The same things were measured in two ways. Each way mixes the same 10 hidden numbers, adds some noise and spreads widely along 7 directions of its own, which tell nothing about the thing.
In the rows, 128 means zero.
Some things both ways: the first way, then the second way.
[ 60 139 106 150 162 153 172 227  73 165  82 130 143 111 138  68  56 118
 122]
[ 66 149  40 133  81  38  85  70  78 122 118 110 115 147 160 112 129 137
 180  72 112 185 116 163  94]

[120 129 134 153 145 102 137 164  97 145  92 133  86 167 106  65  55 150
 123]
[ 95 126 107 122 131  27 129 130  91 110 184  81 127 113 142 142 144 135
  88 141 107 199 106  79 123]

[121 145 123 136 130 109 125  93 137 174  85  89 146  97 130 152  69  92
  81]
[114 131 102 116 132 102 128 127 106 130 121  99 149 147 189 148 110 138
 125 126 126 197 107  94 141]

[216 111  89 155 117 143 143 146 151 105 112 144 135 194 143 136 135 124
 139]
[123 142 131 131 117  65 102 109 112 128 141 117 128 143 147 130 133 124
 140 142 145 154 136  96 129]

[184  70 121 189 164 120 164 164 100  99 111 172 160 126 126 147 153 143
 175]
[100 139 105 139 128  96  98 121  97 108 154 121 135 128 144 140 137 118
 138 134  82 125 110 127 137]

[ 37 150 154 119 126 134 139 137  85 162  71 139 129  82 157  99  44 145
  91]
[136 193  88 151 113 186 149 121 123 161 111 142 107 135 100 109 128 122
 165 112 155 145 120 116 132]

[125 136  99 101 119 134 175 149 113 118  84 135  98 183 101  72  81 115
 113]
[122 153  99 110 163 145 123 105 128 119 122  99 142 110 144 106 153 122
 119 143 104 141 101 158 165]

[114 148 144  78  98 116 117 153 110 131 110 128 111 126 151 112 102  73
 143]
[106 168 114 111 125 136 159 113  80 103 133 133 146 137 141 155 140 103
 127 145 112 157  82 127 136]

[126 106 122 145 104 133 116 109 130 128 155 161 126 128 123 130 157 138
 137]
[130 134 130 138 138  92 100 136 132 122 146 112 131 138 153 156 107 129
 130 142 136 129 133  96 156]

[191  96 117 201 175 138 124 128 103  98 117 149 125 141 141 172 169 170
 171]
[148 139 130 115 142 148 121 140 137 130 147  85 114 104 156  95 148 151
  97 130  97 141 107 128 165]

[133 183  78 111 102 125  75  86 123 213 156 132  85 120 124 150 141  83
 101]
[121 131  89 132 127 102 145 100  91 140 122 120 147 144 107 112 135 115
 144 133 138 145 123 134 120]

[145 176  95 140 138 110  55  68 105 191 148 101  65 134 122 175 118  61
 139]
[122 118 108 146 126  56  99  70  94 136 122 119 170 162 162 107 111 120
 133 102  87 157 125 129 107]

[ 46 181 124  77 145 162 142 135  75 180 150 140 134  80 156 145 161  90
 106]
[110 137 122 136 133  66 107 114  98 126 137 127 139 121 127 133 154 126
 126 141 116 154 124 108 128]

[162 102 151 154 147 143 137 110 150 121 140 118 161 124 129 194 184 122
  88]
[129 157 103 168 123 116 133 129 135 128 144 117 131 122  98 153 150 133
 139 123 126 136 113 138 104]

[204  88 109 160 115 112 152 102 167  86  72 141 189 144 116 140  95 104
 149]
[136 143 122 123 117  82 109 105 132 143 152 108 139 145 152 107 132 134
 113 105 113 157 129 144 133]

[162 161 116 131 141 133 108 135 102 192 176 174 155 123 151 162 133  74
 100]
[127 118 106 138 151 159 163 142 106 138 105  92 121 152 140 159 110 119
 144 172 149 142 120 111 144]

[136  97 119  74 121 167 168 173 148 113  98 178 101 151  92  59 178 133
  90]
[102 137 109 130 133 117 139 125  84 116 120 139 139 138 136 165 139 109
 146 153 116 149 105 119 130]

[162  86 133 142 116 142 156 153 127  57 100 136 104 149 127 107 136 131
 178]
[125 139 114 156  85  96 123 117  95 144 122 180 141 153 107 142 135 103
 192 128 153 129 143  89  93]

[ 89 171 166  96 146 153  93 134  62 136 180 130  51  99 164 155 169  83
 151]
[143 136 130 156 132 130 122 128 107 138 131 121 131 123 115 111 140 137
 127 130 104 120 120 116 128]

[217  71 167 186 132  95 111 115 165  81  71 151  91 181  97 113 109 173
 147]
[149 150 179 120 112 167 132 156  93 115 146 153 106 142 160 148 159 144
 124 155 103 127  98 106 144]

[ 90 135  89 176 141 110  95  95 128 184 121 117 188  92  96 127  77  82
 125]
[143 109 127 138 138  90 160 113 108 114 198 106 128 127 107 108 135  88
 101 159  90 121 109 108 117]

[120 102 150 122 198 117 167 182  52  86 117 200 140 135 101  64 170 206
 175]
[156 119 108 127 141 127 117 110 120 130 103 139 152 137 130 111 123 141
 147 123 139 119 123 133 148]

[143  97 142 156 151 138 143 141 109  86 112 146 153 100 151 147 160 141
 178]
[152 112 127 135 138 119 145 131 110 123 147 133 122 121 124 118 129 120
 126 148 120 133 113  80 135]

[193  72 157 156  86 125 145 107 158  38 116 120 106 110 144 165 178 122
 200]
[138 123 134 120 132 133 173 171 100 111 176 131 120  88  96 139 169 115
  98 163 104 131  93  91 139]

[ 67 159 127  86  49 131  96  98 118 112 111 162  88 114 143  97 109  95
 196]
[105 110 108  97 170 131 212 122  61  98 135 152 140 125 105 166 165  68
 113 203 112 161  77 123 136]

[110 165 122 111 159 146 102 130  71 180 177 160 113 111 162 184 199  79
 150]
[195  85 113 162 152  89 112 117 159 146 155 112 100 122  94  63 126 154
 138 136 156 111 155  84 126]

[151 168  95 133  93 142  72  97 110 152 181 135  82 141 172 175 171 107
 160]
[106 154 139 122 117  78 112 105  81 122 124 128 148 139 140 140 142 113
 130 142 127 145 122 120 137]

[188 152 113  98  80 150  59  86 184 168 139 105  46 149 123 158 179 117
  47]
[ 99 201 135 149 100 106 106  89  62 124 119 139 166 158 123 141 145 124
 137 118 106 131 111 148 117]

[220 140 144 113 116 113 146 128 102 114 203 150 108 143 157 189 194  57
 168]
[155 115 109 152 116 144 132 146 124 149 100 140 131 134  93 134 137 141
 178 137 173  98 144 125 125]

Other things, the second way, with their names:
<687>: [103 138 117 148  93  65  88 102  92 124 128 156 145 153 147 147 149 128
 169 113 108 145 126 133  94]
<698>: [105 166 108  90  87 134 139 151 104 108 155 118 106 102 147 139 158 130
 130 118 115 150  92 143 150]
<340>: [ 75 186 155  91 114 114 133 141  75 100 181 120 109  95 167 148 205 123
  66 133  26 187  64 161 143]
<656>: [135 132 125 140 122  99 159 145 124 132 194 109 108 122 107 130 166 121
 111 156 122 160 117  96 107]
<338>: [143 125 107 161 143 129 179 106  88 115 113 148 152 126  61 142 127  96
 136 139 122 100  98 142 109]
<27>: [130 115 116 159 172 102 176 118  82 118 142 108 100 115  70 133 142 111
  99 173 117 137 104 114 122]
<345>: [122 102 109 190 162  54 140 105  91 106 144 140 153 140  85 172 112  86
 143 176 127 126 123  65  95]
<6>: [159 132 107 158 146 156 119  98 118 115 105 134 122 156 133 119 104 139
 163 129 127 102 111 136 136]
<271>: [126 141 131 128 134 138 110 140 124 116 125 118 124 126 190 154 128 144
 124 127  91 158  98 115 150]
<798>: [154 144 151 151 132 100  96 110 130 132 155 118 122 123 121  97 151 145
 108 121  98 116 126 137 132]
<269>: [173 104 116 169 183 179 147 156 146 139 144  92  98 130 113 122  97 125
 130 177 139  98 131  71 162]
<1150>: [188 149 186 177 134 162  81  76 111 116  97 189 139 169 118 111 133 130
 171 138 107  36 125 164 126]
<144>: [131 138 137 130 146 143 145 138 130 120 109  92 111 131 177 173 131 149
 107 131 104 170  90 158 144]
<416>: [136  81  94 133 172 100 179 117 102  97 149  81 114 123 121 137 111 109
 102 163 104 139  90 130 133]
<265>: [185 111  76 146 144 160 147 120 163 136 107 124 106 136 132 104  91 150
 164 110 167 138 118 105 137]
<49>: [137 130 126 156 149  96  91  95 131 110 115 143 140 136 162 144 113 119
 147 128 106 132 114 110 134]
<350>: [109 152 141 113 137 133 135 119  80 104 135 145 138 127 146 150 160 104
 121 160  86 136  90 133 145]
<1224>: [ 98 115 124 113 141  85 115 130  59  99 133  94 153 127 167 150 146 149
  99 145  75 152  92 134 147]
<661>: [168 157 113 171 122 108  78 107 164 129 148 121  89 117 117  86 108 155
 145  87 127 103 135 120 136]
<1238>: [150 118 147 135 187 169 173 147 119 126 135 116 156 127 121 157 124  93
  95 194 113 119 105  96 166]
<463>: [144 164 129 130 129 171 116 111 112 118 112 157 136 115 118 110 154 129
 140 115  94  94  97 172 151]
<496>: [103 122 117 144 148  66  85  90  72 109 109 133 137 140 148 132 130 136
 136 135  92 140 114 126 132]
<1125>: [144  84 105 128 195 149 152 121  97  95 114 118 119 116 147 128 119 116
 123 179  97 133  86  96 159]
<288>: [141 112  75 127 183 146 119  67  83  74 116 138 148 156 151 103  77  99
 159 153 100  93  85 113 165]
<326>: [127 115  73 116 141 118 147 134 124 103 146  87 142 120 145 140 126 143
 119 124 114 150  90 145 141]
<966>: [142 171 109 144 137 133 129  74 113 110 127 115 121 126 110  92 130 130
 110  96  86 111  90 197 135]
<382>: [116 113  73 144 141  70 115  83  95 125 132 117 161 153 132 111 121 112
 158 141 127 147 128 104 113]
<236>: [132 120 141 134 122 136 176 156  70 107 150 149 105 119  84 158 156  99
 137 190 137 111 107  84 127]
<485>: [146 169 131 148  90 150 110 112 114 130 126 161 121 135 120 111 141 118
 172 112 120  96 120 130 120]
<949>: [130 144 107 155 141 133 187 107  88 122 116 139 139 134 100 153 133 102
 130 148 125 163  89 108 103]
<933>: [120 136 130 110 152 123 107 143 102 121 142 101 166 137 169 141 149 151
 108 161 110 147 115 109 165]
<915>: [169 152 100 161 147 160 181  86 128 130 122 129 111 138  71 106 118 114
 125 118 131 115  99 173 116]
<417>: [103 134 108 103 150 158 148 130  83 100 111  86 134 149 177 168 128 132
 122 159 106 145  83 169 163]
<1117>: [106 139 107 137 140  84  98  96  99 114 121 106 141 132 158 132 131 130
 128 124  95 147 108 143 135]
<577>: [137 130  98 141 124 142 168 117 100 137 102 141 132 145 103 141 120 112
 155 127 146 131 113 140 119]
<29>: [148 157 138 136 142 115 124  98 147 123 146  90 135 122 138 111 156 143
  89 114  88 141 100 188 130]
<583>: [103 157 115  90 139 142 178 184 126 123 173  42 105  78 142 149 184 145
  66 162 114 196  85 128 161]
<658>: [130  93 106 146 206  87 121  83 100  87 171  78 143 125 139 100 128 112
  79 165  37 122  88 136 145]
<880>: [155 159 141 154  86 176 173 160  96 166 133 162  90 129  46 118 191 130
 172 160 182 111 142 104 100]
<643>: [158 178 105 148 107 132  94  64 143 132  82 146 123 139 135  88 122 154
 164  57 126 124 112 197 123]
<936>: [125 147  93 136 153 105 169 125 111 117 139  79  86  97  86 129 130 133
  95 139 147 159  99 129 145]
<411>: [156 134 119 151 139 156 150 135 142 139 159 108  88 117 102 104 166 134
 123 140 107 122 114 154 123]
<1154>: [ 86 119 127 118  94  42 105 137  77 138 113 103 182 170 189 190 121 143
 132 125 135 183 134 121 122]
<763>: [163 103 112 147 140 114 122  89  91  90 120 137 107 137 104 103 123 135
 162 147 133  78 110 139 128]
<57>: [107 182 114 146 145 178 170 108  97  92 156 158 128 106 101 149 149  55
 125 149  51 110  63 148 129]
<777>: [130 141 109 133 133 138 162 167 135 141 156 121 105 101 108 146 161 116
 138 170 156 165 121  67 134]
<982>: [158 163 132 120 128 128 136 117 159 115 164 127  99  85 109  98 156 121
 102 112 105 125  98 152 146]
<1123>: [107 160 141  89  83 171 132 149  78 124 101 127 169 186 195 191 130 129
 166 151 148 130 111 151 152]
<951>: [142 171  93 176 111 160  97  95 122 139 105 117  95 152 147 100 101 159
 165  73 101 123 114 157 119]
<379>: [168 176 131 132  99 180 153 113 127 142 133 134 106 107  88  69 154 124
 129  99 118 103 106 163 132]
<443>: [109 169 131 126  89 124 118 135 107 128 132 123 119 124 157 147 184 163
 123  94  82 167  94 190 112]
<804>: [107 129 121 150 119 101 173 151  86 134 171 130 126 122  87 159 173  96
 126 168 116 154 115  92  96]
<1181>: [124  96  92 135 142 121 129  99  85 127  95 123 159 166 147 126 130 124
 165 146 118 127 119 154 120]
<1237>: [113  96 100 130 192 155 180 116  36  84  96 137 181 150 134 175  97  84
 129 199 100 127  75  80 154]
<808>: [ 80 159 111 124  95  73 110 150 104 125 145  88 139 137 177 188 158 153
 131 130 128 196 114 125 120]
<45>: [163 150 150 126 134 156 111 136 130 140 152 145 101 116 136  84 147 133
 125 138 114 121 126  86 161]
<287>: [124 143 125 125 111 117 150 136 109 140 146 119 144 144 139 145 144 112
 132 148 135 160 119 104 122]
<221>: [134 181 101 101 134 235 207 136 134 121 121 130 126 123 158 152 143  95
 127 142 112 175  59 142 147]
<679>: [119 172 147 154 115  86  43 106 116 122 139 103 161 155 186 137 114 163
 116  89  70 122 124 153 143]
<414>: [149 109 123 145 189 123 131 107 118  92 151 114 131 106 120 115 121 106
  97 158  71 101  91 118 157]
<116>: [126  95  91 107 171 111 193 118  82  93 153  90 131 120 126 131 125 104
  93 176 110 165  78 105 142]
<816>: [137 121  97 148 144 156 194 121  93 147 100 164 182 140  63 146 130  73
 157 161 152 116 118 110 115]
<268>: [145 165  99 127 147 131 176  91 133  89 131 102 111 118 111 140 123 125
 102 116 125 146  68 185 134]
<110>: [142 137 104 110 122 165 155 138 132 137 116 107 159 131 152 134 151 147
 124 113 117 156  96 171 135]
<994>: [171 136 188 112 127 138 121 144  98  98 170 179  84 103 140 103 156 131
 113 158 100 115  99  52 160]
<26>: [129 103 140 144 161 107 153 166  92  99 171 136  96  96  99 164 140  99
 115 199 117 124 109  38 144]
<1053>: [135 122 109 136 154  98 107 128 102 112 176  76 125 103 104  85 136 138
  98 144  93  99 117 115 157]
<1157>: [164 149 129 115 113 136 106 116 130 126 148 100 108 130 158  77 133 169
 120 105 119 129 112 140 153]
<539>: [126 117  94 145 165 129 146 107 110  87 115 135 112 140 158 170  87  98
 151 152 113 143  86 100 140]
<246>: [145 130 122 121 156 155 139 127 115 109 140 109 127 120 150 120 132 130
 109 143  89 127  91 130 157]
<545>: [126 138  91 148 144 109 135  76  80  99 154 104 114 111  93  76 141 119
 107 111  55 107  84 182 122]
<1043>: [ 86 140 160 173 120  43 141 136  52 114 205  96 125 107  71 154 192  98
  81 180  63 131 112 104  86]
<954>: [135 192 136 137 108 167 176 131 128 138 150 139 129 119  88 142 173 104
 118 130 118 135  98 165 115]
<972>: [175 129 152 125 147 161 138 150 136 127 141 104 118 103 114 105 132 140
 104 150 131  92 117 115 173]
<761>: [ 80 170 103 152  98  79 158 122  77 127 164 159 124 131  99 172 173  92
 140 137 109 188 103 104  81]
<409>: [106 138 109 147 125  78 133 100  79 117 123 142 148 164 135 169 125 113
 148 141 127 159 113 116 106]
<352>: [ 85 172 141  75 105 127 111 135  53  71 148 154 147 139 195 176 156 121
 134 161  94 147  75 111 165]
<310>: [116 129 102 122 122 117 158 154 119 127 150  93 147 126 162 163 142 138
 110 130 107 189  95 116 121]
<829>: [101 155 135 134  78  75 147 122  83 142 168 123 144 172 128 159 174 116
 137 146 131 168 128 139  80]
<98>: [142  95 137 114 177 101 159 148 114 113 182  66 134 124 143 134 128 124
  62 183 103 150 106  94 162]
<724>: [ 86 143 143 139 130  88 172 157  51  91 188 131 126 118  97 198 153  76
 109 203 110 141  94  57 123]
<1155>: [115 179 104 154 105 164 100 112 119 125 108 125 107 160 149 150 132 140
 177 109 115 110 114 194 127]
<240>: [113 181 116 188  97  83  76 122 131 126 185 138  79 103  90 118 168 126
 157 117 100 113 134 109  99]
<897>: [116 142 150 146 118 123 151 118  45 111 125 183 142 153  89 165 146  74
 169 195 140 101 120  75 115]
<1136>: [130 135 146 170 126  73 114 112 103 117 133 156 118 143 119 165 151 131
 144 143 121 143 120 113  94]
<158>: [109 131 107 151 171  88 108  88  71  83 128 133 112 116 117 132 121 111
 123 149  81 117  92 118 145]
<1018>: [ 78 155 109 107 121  95 147 143  65 132 130  92 160 113 146 156 170 154
  68 103  65 203  84 171 132]
<1076>: [138 149 127 104 127 105  86 124 133 103 149 113 140 127 168 127 150 166
 123 123 120 134 108 153 159]
<987>: [139 120 122 147 138  74 151 111  94 102 163 117 101 114  93 124 128 117
 109 146 119 132 104 101 120]
<906>: [118 114 110 150 152  47 113 103  60  90 141 163 134 102  86 127 118 103
 130 147 109 120 110  52 136]
<357>: [170 141 141 128 121 152 139 114 124 148 119 133 110 128 109  85 140 128
 133 124 138 107 128 143 142]
<1083>: [145 124 116 150 145 156 137 135 122 154 117 137 101 129 116 116 137 122
 152 147 132 133 132 102 137]
<1215>: [117 131 108 165 159 145 135 140  77 104 118 138 107 128  96 167 142 131
 159 180 130 110 107 101 135]
<634>: [111 140 106 106 106 101 141 131  94 106 151 114 160 143 166 160 125 124
 126 129 116 166  94 114 131]
<1015>: [106 119  96 146 187 136 130 112  96  75 125 122 139 128 155 179 102  91
 135 169  74 120  77 117 154]
<589>: [149 139 143 133 128 130 148 148 120 117 178 120 117 108 113 124 161 124
 113 162 118 130 106  87 131]
<1216>: [147 115 155  75 151 158 157 187 128 121 161  91 124 111 166 142 165 137
  92 194 138 152 109  90 185]
<184>: [127 166 128 108 104 176 119 138 102 135  88 138 138 147 166 146 146 156
 156 118 133 134 108 162 153]
<1159>: [117 132 100 136 158 105 130 101  95  92 137 119 123 147 148 151 117 123
 131 151 109 145  93 125 137]
<63>: [135 150 145 118 128 157 126 120 112 126 127 137 137 134 163 125 139 109
 132 142  95 130 106 124 150]
<1202>: [117 169 120 157 106  86 113  87  89 133 129 135 128 167 109 132 136 121
 158 132 145 131 134 134 107]
<831>: [140 122 113 150 115 103 142 112  98 102 148 125 136 131 110 133 137 121
 143 136 115 116 100 121 103]
<250>: [114 129 104 145 146 144 139 136  90 124 123 116 122 107 136 131 153 135
 118 130  70 153  90 125 130]
<226>: [127 152 151 104 121  83  60 134 117 111 171 132 119 119 165 111 158 145
 134 152 128 125 135  81 172]
<137>: [158 129 139 119 151 119 128 100 120 104 154 108 139 127 149  98 137 133
  90 130  81 125  92 153 147]
<874>: [113 181 108 137 103 131 166 140 104 131 167 123 108 139 107 152 164 130
 128 137 136 172 102 124 108]
<850>: [ 99 156  99 130 123  87 116 109  96 127 152 113 142 114 122 113 155 124
 114 109  84 150 108 147 128]
<325>: [167  94 106 155 119  69 123 111 119 131 159  92  84 125 154  76  88 160
 109  86  99 167 115  75 114]
<374>: [ 92 212 142 108  69  55  44  75 126 116 146 109 104 119 196 103 175 157
 118  57  68 170 106 215 128]
<514>: [180  85 145 118 169 156 119 167 138 143 152 117 134 145 165 108 133 144
 141 206 161 128 149  22 171]
<711>: [137 137 153 131 100 107 104 107 102 113 127 146 131 146 154 133 154 131
 151 130 107 118 114 150 116]
<783>: [146 175 168 131 112 151 146 121 124 133 155 132 122 158 154 143 146 110
 122 149 117 144 111 124 127]
<187>: [123 156 117 180 117  64  88 102 139 148 130 117 114 148 135 146 118 142
 141  96 125 157 140 135 104]
<299>: [158 114  92 159 163 137 189  92 114 116 128 139 115 127  69 116 114  82
 135 150 129 116  98 126 114]

Some of these things the first way, each followed by its name:
[165  88 129 135 118 137 179 149 138 125 126 174 137 126 141 124 168 135
 128] | <26>
[105 147 163  91 124 127 149 153 122 130 120 104 100 105 101  78  98  88
  89] | <1224>
[112 119 115  91 100 149 161 183 101 105  99 150  85 153 142  95 136 103
 170] | <226>
[164 101 140 158 125 127 103 135 135  96  98 150  92 177 114 119 111 112
 161] | <656>
[141 134 148 139 113 124 135  89 146 110 110 104 138 134 133 157  95  89
 121] | <798>
[104 102 141 126  79 142 102 148 137  93  95 110 114  76 163 145 167 119
 186] | <352>
[179 106 113 171 145 119 133 137 152 103 107 117 119 199  77  91 111 131
 128] | <711>
[247 103 112 145 151  86 173 137 145 150  92 172 137 193  83 110  88  92
  98] | <804>
[120 180 112 125 173 109 134 135  66 213 156 141 150 120 146 162 111  79
 106] | <1117>
[120 123 139 118 116 115 132 170 107 155 142 166 119 140 123  76 106 114
 120] | <724>
[158  79 136 125  98 176 139 163 188 102 110 154 120 159 100  98 150 111
  70] | <1155>
[ 49 157 133 125 110  95 160 116  79 179 131 111 107  67 154 108 103 162
 130] | <906>
[155 128 110 144 144 129 113  95 101 167 109 171 126  92 173 205 176 117
 164] | <45>
[152  99 147 133 157 130 153 206  89  91 146 202 163 152 119  64 137 128
 174] | <416>
[143 144 160 167 159 121 125  77 132 161 150 130 215  97 161 220 135  96
  96] | <144>
[ 69 110 138 165 147 162 127 180 124 118 133 129 160 108 107  70 153 198
 112] | <763>
[108 166 126 107 197 108 135 143  70 201 175 156 196  87  98 113 134  89
  89] | <1154>
[189 131 126 128  87  91  94 125 156 124 139 108 129 149  91 104  81  60
 124] | <1123>
[189 124  96 140 123 137 134 152 120 108  99 118 106 158 135 143 112  83
 152] | <382>
[106 161  70 148 124 170  81 115 133 184 140 119  73 176 137 153 166 115
 122] | <374>
[173 100 126 157  79 141 110 102 151  44 112 125 102 147 136 146 144 117
 201] | <1216>
[185 170 149 115 131 101  77  78 117 162 190 138 118 160 141 207 173  54
 133] | <1150>
[107 129 118 186 125 113  98  74 111 187 161 122 153  76 149 214 148 113
 129] | <1015>
[133 172 143  95 134 117 116 123  91 161 154 131 106 146 169 175 157  83
 139] | <643>
[111 122 151 165 160 136 122  93 112 143 125 115 158  72 159 212 158 112
 131] | <271>
[107  81 158 137 163 158 139 129 143  52  85 117 144 103  70  95 172 171
 120] | <110>
[144  94 110 100 172 149 158 132 112 105 121 194 160 107  76  84 219 187
 112] | <816>
[201 113 102 131 108  96 175 111 155 143  79 122 125 149 106 129  82  90
 102] | <850>
[ 98 145 102 180 137 121  37  48 157 200 104 121 149 138  97 149  86 131
  80] | <783>
[165 121 133 103 110 160 146 154 104  96 131 164  87 147 187 178 186  83
 178] | <777>
[ 86 130 144 100 114 145 116 124 133 133 114 117 100 101 117 110 132  94
 110] | <246>
[103 130 168 100  91 153  95 123 110  60 118 111  47 116 136 132 145 107
 165] | <933>
[208  81  90 145  97 111 114 150 156 131  87 148 105 144 121 122 153 136
 146] | <288>
[ 82 125 154 104 107 118 120 141 126 114 111  86 147  73 128 118 109  64
 145] | <634>
[ 38 122 149 145 146 161 118 126 103 121  74 150 132  69 140 126 129 149
 155] | <340>
[137 108 122 111  96 164 121 176 135  80 119 164  62 179 105  37 146 169
 137] | <897>
[ 93 110 168 132 153 154 116 177 119 146  96 139  62 138 110  73  95 146
  66] | <951>
[ 90 148 166  59 104 156 126  94 100  95 167 155 183  49 179 185 181  43
 154] | <1238>
[123  87 157 126 130 151 164 126 155  69 130 134 186  88 105  99 187 178
 100] | <338>
[149 130 133 174 162  86 129 158  84 171 146 176 151 154 131 100 101 165
 146] | <987>
[145 142 130 173 148  90 131 135  90 176 155 159 176 105 143 140 115 129
 146] | <236>
[ 95 145 138  68 122 132 113 149 109 148 146 142  92 134 115 120 188  89
 128] | <1076>
[ 65 150 177  76 154 129 107 181  73 181 113 193 149  95 154 116 122  92
 109] | <874>
[ 71 111 126 155 178 124 138 156  90 188 121 180 181 107 126 109 138 168
 109] | <539>
[131 122 106 159 144 133 151 113 134 130 105 151 200 114 119 109 114 155
 116] | <357>
[153  92  93 237 193 118 124  91 117 126  84 138 194 118 107 157 116 198
 148] | <63>
[138 136 115 179 104  73 107 115 132 149  89 110 110 159  95  72  20 143
 135] | <116>
[101 131 112 142 111 171 102 130 121 146 167 114 107  59 141 154 194 118
 115] | <1053>
[138  92 145 120  66 142 121 118 185  77 119  78  89 113 105 130 160  88
 128] | <326>
[ 80 120 138 128 111 152 124 126 130 154 143 125  98 113 143 136 158 128
 100] | <661>
[204 119 130 140 126 162 138 159 129  96 136 146 119 153 167 175 176 102
 142] | <583>
[ 57 133 121 119 181 140 152 170  86 175 120 132 160  93 110  93 125 122
  96] | <485>
[101 115 134 138 167 126 169 156  97 132 110 179 239  98 136 105 116 147
 130] | <299>
[120 104 180 105 175 185 159 189  77  75 151 210 172 127 180 149 203 124
 155] | <187>
[186 139 108 171 153  80 141  85 116 188 165 139 199 109 125 176 135 126
 104] | <972>
[ 56 133 144 130 100 160  88  99 150 135 114 119 125  94 123 117 131 143
  92] | <409>
[ 44 151 165 125 193 115 164 159  47 161 150 148 202  97 134 111  89 125
 106] | <345>
